The first 7 rows are patterns. Each new row is the sum of 2 different patterns, raised or lowered, with some noise. Before adding, each is slid sideways (what falls off one end comes back at the other) and multiplied by a number that may be negative. Names go in the order of the patterns.
Some rows, each with the names of its patterns after it:
[ 1.93  1.47 -0.45  2.74  0.62 -1.19  1.02 -0.61  1.67  1.88  0.06 -2.21
  0.44  1.32  0.47  0.29  1.08  0.35 -1.01 -1.20  1.89 -0.51 -0.94 -0.72
 -1.10  0.48  0.42  0.21  0.07 -0.65  1.39  1.66 -0.55  0.61 -0.23 -0.69
  0.25 -0.65 -0.35  1.58  0.91 -1.02 -1.77  2.27 -0.52 -1.54 -1.34  0.51] -> q_897
[-0.22  0.16 -0.92  2.09  2.55  0.63  2.43 -1.17  0.00  0.28 -0.02  1.65
  0.92 -1.36 -0.15  1.47  0.80 -0.53  0.03 -0.32 -0.26  1.90 -0.65  0.31
  1.25  0.55 -0.41  0.02  0.31  0.79  1.25  1.12 -0.04 -1.81 -0.18  0.18
 -1.80  0.28 -1.50  0.18 -1.39 -0.60 -0.44 -0.54 -2.18 -1.29 -0.59  1.03] -> q_78
[-0.49 -2.81 -0.31 -1.48  0.26  0.03 -1.44 -0.46  1.44 -0.42  0.43  0.49
 -0.30 -0.25  1.08  1.92  0.71  1.36 -1.02  0.54  1.39 -1.19  1.21  1.79
 -0.75 -1.91 -0.52  2.10 -0.04 -0.57  0.28  0.80 -0.82 -1.71  0.96 -1.00
 -0.54  2.33 -0.29 -0.05 -1.80 -0.11  0.31  0.14  1.69 -0.77 -0.98 -0.69] -> q_433
[ 2.51 -0.18  2.29 -1.09 -2.28  0.62 -1.96 -0.58 -1.14  0.36  0.32 -0.97
 -1.28 -0.27  1.10  1.28 -0.86 -0.15  1.13 -2.05 -0.29 -0.64  1.11  0.53
 -0.44  1.83 -1.03 -0.10  0.19 -1.23  2.42  0.70 -0.46  1.34 -0.76  0.58
 -0.78  0.34 -1.58  1.02 -0.75  1.67 -0.96  0.33 -1.30  1.52 -0.68  0.20] -> q_511
[-0.33 -1.06 -0.57 -0.50 -0.73  1.06 -1.04 -1.74 -0.30  0.25 -2.06  0.29
 -0.32  2.13 -0.21 -2.26  1.56  1.03  0.36 -0.71  1.11  0.44 -0.65 -0.31
  0.76  1.03 -0.61 -0.67  1.48  0.33 -0.24 -0.16 -0.78 -0.77 -1.53  0.84
 -0.54  1.09  2.74  0.70 -0.25  0.41 -0.01 -0.79  1.08 -2.61  0.35 -0.05] -> q_385
[-0.05 -1.20  0.83  0.87 -0.04  1.27  0.20 -1.07  1.86  0.16 -0.71 -0.24
 -1.84  0.14 -1.85 -0.50 -1.17  0.87  0.23 -0.25 -0.65  1.59  0.28  0.38
 -0.22 -0.31  1.31  0.03  0.77 -0.21 -0.80 -2.17  1.39 -0.31 -0.84  1.81
  0.77  2.13 -0.28 -1.42 -0.93 -2.09 -0.38  2.29 -1.73 -1.90 -0.53 -1.39] -> q_357
[-1.21 -0.39  1.55 -0.12  0.60 -2.58 -0.44 -1.15 -0.51  2.28  1.40  0.39
  1.25 -0.41  0.65  0.21 -3.27  0.32  0.25 -0.21 -0.55 -0.06  0.08 -0.08
  0.70  0.92 -0.87  0.14 -1.84 -2.09  0.03 -0.58  0.77 -1.49  0.20 -0.35
 -0.74 -0.58 -0.75  0.07  1.45 -0.59 -0.13  1.29 -1.24  0.03 -1.07  0.25] -> q_724

New rows. What belongs after each?
[-0.90  0.66 -1.40 -1.39  0.98 -1.60 -0.29 -0.02 -0.70  0.70  0.24 -2.00
 -1.68 -1.93 -0.11 -1.80 -0.44 -1.56 -0.68  0.49  0.31 -1.60 -0.23 -1.15
  0.93 -1.04 -0.12  0.58 -0.18  2.47 -1.53 -2.92  1.24 -2.67 -1.04 -3.32
 -0.31  1.18 -2.84 -2.67 -1.27  0.75 -0.53 -1.88 -0.43  0.45 -3.11 -1.79] -> q_511 q_385
[-4.11 -1.14 -0.01 -1.48 -0.95 -1.78 -4.85  0.91 -0.14 -2.15  0.76 -2.45
 -1.75 -1.80 -0.91 -1.12 -4.51 -1.74 -0.12 -3.67 -2.32 -0.32  0.00 -0.54
 -0.98  0.64 -2.97 -0.20 -2.48 -0.47 -1.25 -1.16 -3.25 -3.17 -1.37 -0.62
 -0.71 -2.44  0.59 -2.07 -0.24 -1.00  0.49 -1.88 -0.93 -1.97 -3.09 -2.69] -> q_433 q_357
[ 2.58  1.07 -0.61  1.05 -1.51 -2.45 -0.35 -1.48  1.21  0.40 -2.50 -0.82
  1.94  0.01 -0.38  0.14 -0.81 -0.69  2.00  0.66  0.49  1.72 -0.71 -0.28
  0.83 -1.01  1.22  2.06 -0.03 -1.79 -2.05  1.12 -0.21 -2.14  0.17 -0.83
 -0.77 -2.70 -0.06 -1.43 -1.17 -0.17 -1.49 -0.82 -0.91 -0.51  0.10 -0.90] -> q_78 q_433
[ 2.32  3.02  2.55 -0.19  1.61  0.13  0.12  0.41 -1.05  0.42  2.05 -0.42
 -0.06 -0.92  1.43 -0.53  1.83  1.77 -1.19  2.32  0.04 -3.19  1.47 -1.22
  2.35 -0.43 -1.16  2.43  0.87 -0.11 -0.21  2.69  2.24 -0.67  0.21  2.32
 -0.03 -0.06 -0.49  3.03  1.39  0.11  2.01 -0.99 -0.12 -0.63  0.44  2.22] -> q_511 q_385
[-1.07  0.59  1.01  0.96  1.47  1.05 -0.89  1.97 -0.25  0.71  2.09  0.53
  0.00  1.03 -1.30 -0.69  1.69  2.33 -2.40 -0.36  1.43  0.79  0.67 -1.83
 -1.84  1.73 -2.92 -1.26  2.09  0.82  1.41 -2.63 -1.28  0.79  2.33 -0.52
 -0.19  1.25 -0.44  0.18  0.60 -0.20  1.75 -1.27  2.22  1.42  0.97  1.39] -> q_897 q_433
[-1.62 -0.01 -4.61 -4.76 -1.00 -3.79 -3.60 -3.62 -2.59 -2.63 -2.10 -4.27
 -2.74 -0.78 -1.20 -3.70 -2.71 -1.44 -3.85 -2.01 -2.37 -1.70 -3.59 -3.10
 -1.00 -4.92 -2.48 -3.61 -3.64 -1.58 -2.51 -3.39 -1.88 -5.02 -3.13 -3.74
 -1.63 -4.22 -1.69 -4.03  0.35 -1.58 -1.95 -1.99 -2.19 -3.35 -2.24 -0.58] -> q_78 q_511
[-4.22 -1.22 -0.57 -3.04 -1.46 -3.55 -0.99 -1.86 -1.67  0.84 -1.29 -0.44
 -1.90  0.22 -1.64 -3.14 -1.58 -0.60 -2.84 -1.12 -1.15  0.16 -1.96 -2.23
 -2.51 -4.84 -1.83 -0.44  0.26 -2.79 -0.38 -1.69 -0.78 -2.57 -3.50 -0.91
  0.80 -0.02  0.89 -0.45 -4.63  1.17  1.96 -0.68 -0.45  0.47 -0.53 -1.93] -> q_385 q_357
[ 1.16  1.87  0.63  2.38 -0.20 -0.17 -1.41  0.33  0.22  1.08  2.26  0.91
  1.17  4.01  1.34  1.30  3.51  1.49  0.96  2.52  2.13  2.46  1.62  0.27
  1.35  3.73  0.69  2.73  2.86  2.15  0.10  1.50  3.51  1.40  2.02  2.00
  3.01  0.72 -0.50  1.08  1.73  0.86  3.34  2.70  2.15  1.47  1.37  0.89] -> q_433 q_357
[ 0.15 -2.12  1.18  0.13  0.67 -0.63 -1.30  1.75  0.24  0.13 -1.15  0.53
  1.53 -1.31 -0.37  1.30  1.10 -1.06 -0.84  1.27  0.61  0.42  0.32 -1.06
 -2.32 -1.80  0.60 -2.03  0.97  1.05  0.54 -1.51 -0.29 -0.55 -1.34 -0.88
 -3.52 -0.42  0.45 -0.76 -1.23 -1.46  0.78  0.94  1.13  0.51 -2.72 -0.57] -> q_78 q_385
[-0.60 -3.00 -2.43 -1.25 -2.19 -2.05 -2.65 -1.00 -2.26 -2.49 -3.73 -2.20
 -1.83 -3.03 -1.39 -1.76  0.07 -2.33 -3.55 -3.40 -4.82 -3.20 -0.08 -2.25
 -3.56 -2.62 -1.96 -2.28 -1.98 -1.49 -0.22 -1.60 -0.66 -1.45 -1.38  0.56
 -1.36 -3.45 -2.03 -3.83 -1.27 -5.18 -4.43 -3.53 -3.10 -0.93 -2.28 -2.79] -> q_78 q_357
[-0.48 -2.34  0.76 -0.92  0.52 -2.25  1.35 -2.14  0.56 -1.25  0.17 -1.04
 -0.12 -0.24 -3.23 -1.27 -4.69  1.54  1.16 -2.08  2.67  0.50  2.23 -1.33
 -2.27 -0.64 -1.37 -0.81  0.25 -3.42 -1.61 -1.13 -3.02  1.12 -1.49  0.67
 -0.98 -1.23  0.78 -2.22 -0.75  0.89 -0.74 -0.25 -3.17 -2.96 -0.19 -3.60] -> q_511 q_357
[-1.41  0.58  0.99 -0.66 -1.40 -3.13 -1.64 -2.56 -6.12 -2.27 -2.03 -1.03
 -0.48 -3.04 -2.89 -2.65  0.32 -0.32 -2.23 -2.85 -2.10 -1.71 -1.52  0.21
  0.36 -4.67 -0.03 -0.46 -1.51 -0.47 -1.18 -1.51 -1.60 -1.92 -1.54 -3.46
 -2.74  1.04 -1.49 -1.03  1.19 -1.55  0.96 -0.96 -1.40 -1.50  0.33  1.08] -> q_897 q_78
[ 0.09  0.32 -2.47 -1.00  0.36 -2.98 -0.47 -2.62 -0.38 -2.68 -1.41  0.20
 -1.22 -1.77 -3.77 -1.47 -0.95 -1.18  1.20 -0.29  1.02  2.13 -0.59  1.48
 -1.40 -3.39 -0.32 -0.52  0.28 -0.47 -1.69 -0.82  0.29  0.44 -0.36 -1.43
 -0.83 -2.48 -1.10 -1.13 -1.00  0.70 -1.56 -0.81 -0.97 -1.07 -0.71 -0.45] -> q_78 q_724
[-1.01  1.29  1.09  1.14 -0.12 -0.47 -0.05  0.34  0.55  1.32 -0.30  0.82
  2.06 -0.56  3.11  0.38  1.99  0.18  0.41  1.18  0.99  2.24  0.96 -0.54
  1.46 -1.38  0.74 -0.99 -2.73  0.34 -2.05  1.89  0.20  1.23 -0.24 -0.50
 -1.43  2.27  0.35  0.05 -1.33  1.31  0.23 -0.96  0.69 -2.74  1.75  1.75] -> q_78 q_511
[ 1.68  3.52  0.08  1.40  2.55 -0.53  3.08  2.64  2.43  1.08  4.71  0.47
  2.41 -1.79  2.53  3.30  1.22 -0.65  1.79  2.01 -1.56  1.25  0.29  2.69
  2.81  0.09  3.71  2.62  1.14  0.94  1.52  2.51  3.29  2.51  1.94 -0.34
  2.77  0.66 -1.87  2.59  2.08  1.70  0.62  1.86  0.90  2.44  2.03  1.68] -> q_511 q_385
[-1.26 -0.52  0.29  1.13 -1.03 -0.84  0.47 -1.62 -1.54 -0.77 -1.29  0.18
 -1.85  0.33 -1.74 -2.34 -0.54 -1.52 -0.18  1.56 -1.15  0.01  1.16 -2.77
 -1.07 -0.58  1.22 -3.30 -0.41  2.27  0.48 -0.19 -4.28 -1.99 -1.14 -3.05
  1.25  1.82 -0.85  1.24 -2.09 -1.20 -0.19 -1.82 -0.37 -1.16 -0.93 -1.13] -> q_897 q_724
[-0.20  1.75 -0.26  0.20 -0.28  3.21  0.44  1.66 -0.56  2.29  1.94  1.80
  1.38  3.41 -0.30 -0.32  0.98 -0.63  2.28  2.51 -0.55 -3.46  0.22  0.36
  1.81  0.25  0.06  1.87 -1.59 -2.39  2.93  1.81  0.09 -2.19 -0.51  1.43
  0.54 -0.18  1.27  1.39  0.80  2.92  0.48 -1.26  0.54 -0.21  2.37 -0.09] -> q_897 q_433
[ 0.67 -1.31 -0.58 -2.19 -1.25  0.91 -1.18 -1.53  0.61 -1.37 -0.52 -1.98
 -1.54 -2.92  0.12  0.18  0.73 -1.71  0.99 -2.03  1.65 -1.46  0.56  1.73
 -0.55  1.50  0.22 -1.47  0.23 -3.14 -0.97 -1.73  0.20 -2.13 -3.64 -2.27
 -3.00  1.03  0.25 -1.63 -0.73 -1.18 -3.20  0.07 -1.15 -1.09 -0.96 -0.66] -> q_78 q_511
[-1.82 -1.60 -1.98 -2.65 -1.46 -0.84 -0.69 -2.90  0.18 -1.90 -2.54 -1.71
  0.19 -0.44 -1.32 -0.49  0.36 -1.46  0.90  2.73  1.82  0.99 -0.60  0.12
 -2.24 -0.17  1.23  2.14 -1.51 -0.81  0.88 -1.11 -0.17  0.56 -0.04 -0.22
  3.98 -0.72  1.27  0.56  0.13  0.62  0.04 -1.38  0.79  0.41  0.20 -0.12] -> q_78 q_433
[ 1.31  1.26  2.00  1.35  3.40  2.74  1.62  1.59  0.54  2.84  2.37  0.36
  0.79  3.57  2.07  2.62 -0.43  0.97  0.97  1.02  0.74  2.70  2.95  2.00
  2.40 -0.48 -0.11  3.79 -0.13  0.33  0.42  1.78  1.20  0.71  1.53  2.36
  1.14  3.05  1.70  2.09  3.43 -0.23  1.23  1.11  2.61  2.58  0.46  1.93] -> q_897 q_511
[-2.14 -3.07 -3.42 -1.64 -2.37 -2.53 -3.69 -0.73 -1.52 -1.75 -3.06  0.87
  2.01 -1.79  1.28 -2.43 -3.44 -1.27 -1.68  1.14 -0.76 -3.19 -1.97 -1.51
 -0.42 -1.44 -1.15 -1.61  0.13  0.29 -1.22 -1.53 -0.58 -0.14 -1.73 -2.74
 -1.09 -1.37 -0.87 -0.41 -1.54 -4.15 -3.29 -2.01 -4.36 -0.69 -3.53 -2.51] -> q_78 q_433
[ 1.03  1.24 -1.21 -0.45  0.79 -1.47  0.52  2.72 -1.54 -3.32 -0.74  2.17
 -1.94 -0.17  0.04  2.86 -0.92 -3.60  2.44  0.22 -0.02  1.43  0.86  0.48
 -2.22 -0.36  1.13  1.18  0.98 -1.19  0.52 -0.25 -0.56 -2.52 -0.92 -1.96
 -1.13  0.91 -1.73  0.80  4.02  0.43  0.23  0.94 -0.19 -0.87  2.07 -0.76] -> q_433 q_385
[-0.15 -1.63 -3.21 -2.38 -1.61  0.62 -2.50 -2.41  0.40 -1.89 -1.87  0.38
  2.00 -1.05 -2.44 -1.62 -2.55 -1.66 -1.46 -0.45  0.80 -1.19 -0.77  1.62
 -3.23 -0.63 -0.59  1.57 -0.30 -0.79 -0.41 -3.20  0.61  1.31 -0.02 -0.60
  3.29 -0.80  0.78 -2.68 -0.77  2.16 -1.68 -2.95 -0.73 -0.63 -2.19 -0.98] -> q_433 q_385
